The groups are shells around one centre, one inside the other: the same stretched ball of 4 dimensions in 6 sizes.
In the rows, zero is written as 128.
Some rows, each with its group after it:
[145 162 140  86 160  98 115 145 165  96  91 145 123 121 146 120 132  99
 162 133 146] -> q884
[142 141 100 143 145  71 132 170 166 125  94 109 105  99 132  85 181 116
 145 108 135] -> q294
[147 135 114 123 121  92 106 137 155 103 107 113 116 120 123  89 149  91
 172 145 138] -> q294
[152 152 140 123 158  89 134 168 145 113  66 112  78  62 133 129 162 112
 160 125 135] -> q383
[150 165 156  81 164 104 117 146 155  93  79 143 109 102 145 138 127  99
 168 139 145] -> q539
[141 143 131 115 131 102  83 104 165  82  92 122 159 150 155  78 122  63
 151 124 169] -> q294
[142 162 163  70 148 122  72  89 167  61  89 153 175 166 168 107  85  52
 160 138 179] -> q383
[151 169 150  95 180  90 144 181 153 114  66 136  78  65 140 150 156 125
 160 124 132] -> q539
[144 144 132 116 135  99  94 118 161  88  89 121 141 132 148  90 130  74
 155 127 161] -> q675
[146 158 121 122 171  74 152 192 161 129  76 123  79  69 135 123 181 134
 148 108 127] -> q919
[150 148 149  97 135 110  94 117 150  82  87 127 126 121 140 113 118  74
 174 149 154] -> q675
[138 144 119 109 130  98  84 108 174  85 108 131 168 167 152  70 124  68
 151 126 165] -> q539
[152 158 151 110 163  96 127 158 147 104  62 121  89  71 142 135 148 104
 159 125 143] -> q884
[139 145 100 124 141  78 120 155 174 115 109 125 127 131 136  80 163 107
 150 118 140] -> q919
[146 164 131 108 177  80 148 187 162 122  75 133  86  75 141 131 169 130
 149 112 131] -> q919
[155 152 142 112 153  92 137 172 141 113  74 117  67  59 122 139 160 117
 175 143 125] -> q884
[147 141 131 111 126 102  94 119 155  88  98 120 131 129 136  95 129  76
 170 144 152] -> q675
[144 159 167  82 149 121  73  89 161  62  75 142 167 151 171 107  90  50
 154 131 182] -> q294
[149 144 107 142 153  69 153 195 154 136  84 105  65  59 119 112 194 136
 156 117 118] -> q884
[138 148 123 108 139  97  90 114 175  87 101 133 163 159 156  76 126  73
 147 120 165] -> q919
[152 172 183  68 170 119 103 126 148  75  61 148 119 102 158 151 103  80
 168 142 160] -> q383
[146 137 116 128 127  90 108 137 157 103  98 111 118 116 130  89 151  90
 164 134 143] -> q675
[142 144 120 104 129  98  93 119 169  90 111 131 149 154 141  83 129  79
 163 138 153] -> q884
[150 150 120 133 159  75 149 190 152 129  76 111  68  58 126 121 184 131
 156 117 124] -> q539
[144 139  83 152 146  58 156 201 165 146 101 105  75  77 115  91 207 143
 151 111 113] -> q383
[148 170 160  73 168 108 113 141 159  88  79 151 119 111 151 138 119  95
 165 138 150] -> q383
[148 169 170  80 171 111 106 130 156  82  63 144 126 107 162 137 114  83
 156 126 163] -> q539
[151 144 119 129 144  81 138 176 149 123  87 110  74  71 118 117 174 122
 168 134 123] -> q675
[149 171 144  95 183  86 149 187 158 118  70 140  79  68 141 147 161 131
 156 120 130] -> q294
[142 148 143  95 131 113  72  90 166  69  97 135 171 166 158  86 101  53
 159 136 175] -> q919

New rows, each followed by its group:
[149 162 179  68 147 129  75  91 151  59  76 146 151 139 161 127  83  52
 172 151 174] -> q383
[138 146 106 131 147  79 116 149 175 111  96 121 135 128 148  77 161  99
 138 104 151] -> q383
[142 138 108 122 125  89 101 131 166 101 111 120 136 140 133  77 146  87
 161 134 146] -> q919
[145 144 124 103 128  99  98 125 161  92 109 129 133 139 133  94 131  84
 172 147 146] -> q383
[152 167 166  89 171 105 121 149 149  94  60 136  99  81 150 146 130  98
 162 130 149] -> q919
[145 135 109 121 120  91 103 132 161 101 114 117 126 134 125  82 146  89
 170 144 141] -> q383
[151 148 141 103 138 102 109 137 148  95  88 123 107 104 131 118 135  90
 175 148 142] -> q675
[146 171 151  82 177  97 126 158 164 100  76 149 113 103 153 135 135 108
 155 123 146] -> q294
[141 147  99 129 149  73 132 170 172 123 103 122 112 113 134  87 175 119
 147 112 134] -> q675
[154 164 145 108 176  85 155 194 147 123  63 126  58  45 130 152 170 135
 163 125 123] -> q884
[149 137 117 131 130  87 119 151 151 111  93 106  97  95 122  99 161 101
 168 137 134] -> q539
[147 138 108 130 131  83 122 156 157 115 102 111 101 104 121  94 165 107
 166 135 131] -> q675
[143 136  95 137 131  76 123 159 166 120 109 112 112 116 124  79 172 109
 157 125 132] -> q919
[150 154 119 129 166  72 159 202 153 135  77 115  60  51 123 129 190 142
 157 118 117] -> q919
[145 153 154  99 145 112  84 103 159  74  77 130 152 136 161 102 109  61
 154 127 173] -> q884
[148 156 152  83 143 112  93 117 157  79  91 140 136 133 146 116 111  75
 171 148 156] -> q539
[143 136 117 132 128  91  99 126 161  98  94 110 135 128 141  78 145  80
 153 123 155] -> q383
[150 145 109 129 148  74 148 189 154 131  94 113  70  71 115 115 185 134
 166 131 115] -> q919
[147 167 167  70 161 116  96 118 159  75  78 151 139 129 159 130 103  76
 164 139 163] -> q884
[148 154 146 110 154  98 112 140 154  96  71 123 113  98 148 117 138  90
 156 124 153] -> q675
[148 164 156  82 162 106 111 139 157  90  80 144 118 110 148 132 123  93
 165 137 150] -> q675
[151 165 148  92 170  94 135 170 153 108  75 137  86  78 137 144 148 117
 166 133 133] -> q919
[150 154 119 124 164  73 157 200 154 134  80 118  61  56 122 130 187 141
 160 122 116] -> q675
[152 157 155 106 159 100 121 150 146  99  64 122  94  77 142 134 141  98
 162 130 146] -> q539
[151 148 155 108 142 108  99 123 144  85  71 118 115  99 143 119 125  76
 167 139 156] -> q383
[142 162 138 105 168  92 117 146 169 100  76 136 130 115 159 109 141  96
 141 107 157] -> q884
[145 157 159  81 144 118  78  96 161  67  86 143 160 151 161 107  95  57
 162 140 173] -> q675
[141 152 132 113 151  94 102 129 168  93  83 128 143 130 158  93 135  82
 143 111 163] -> q884
[152 146 146  99 132 108 101 127 146  88  90 124 111 109 130 119 126  82
 181 157 145] -> q383
[138 143 113 122 136  90  95 121 175  95 101 124 157 152 153  69 139  78
 143 113 163] -> q294
[146 156 126  97 152  90 123 157 164 107 100 137 111 114 134 114 147 110
 166 136 135] -> q383
[145 140 103 128 134  79 125 161 162 118 107 116 105 109 123  91 168 112
 163 131 130] -> q675
[140 158 132 104 158  93 107 136 172  96  87 137 143 133 158  97 135  89
 144 112 159] -> q675
[147 133 119 122 116  98  95 121 154  94 105 112 127 129 128  85 138  78
 172 147 147] -> q383
[137 140 103 123 131  86  99 127 177 100 112 125 154 156 145  65 145  84
 147 118 155] -> q884
[146 138 114 116 122  94 102 131 160  99 111 119 126 132 127  87 143  88
 171 145 142] -> q294
[145 154 143  84 139 110  88 111 164  79 101 142 150 150 147 104 110  72
 169 146 159] -> q383
[143 136  80 148 138  61 146 189 168 139 111 108  89  95 115  82 199 134
 154 117 117] -> q383
[146 160 143 111 168  91 124 155 159 104  66 127 109  91 153 120 148 102
 145 109 151] -> q383
[144 158 159  85 149 116  81  99 162  69  80 141 160 147 165 107  99  59
 156 131 175] -> q675
[141 154 144  88 140 111  78  97 170  72  97 143 171 166 161  91 103  59
 156 133 173] -> q919
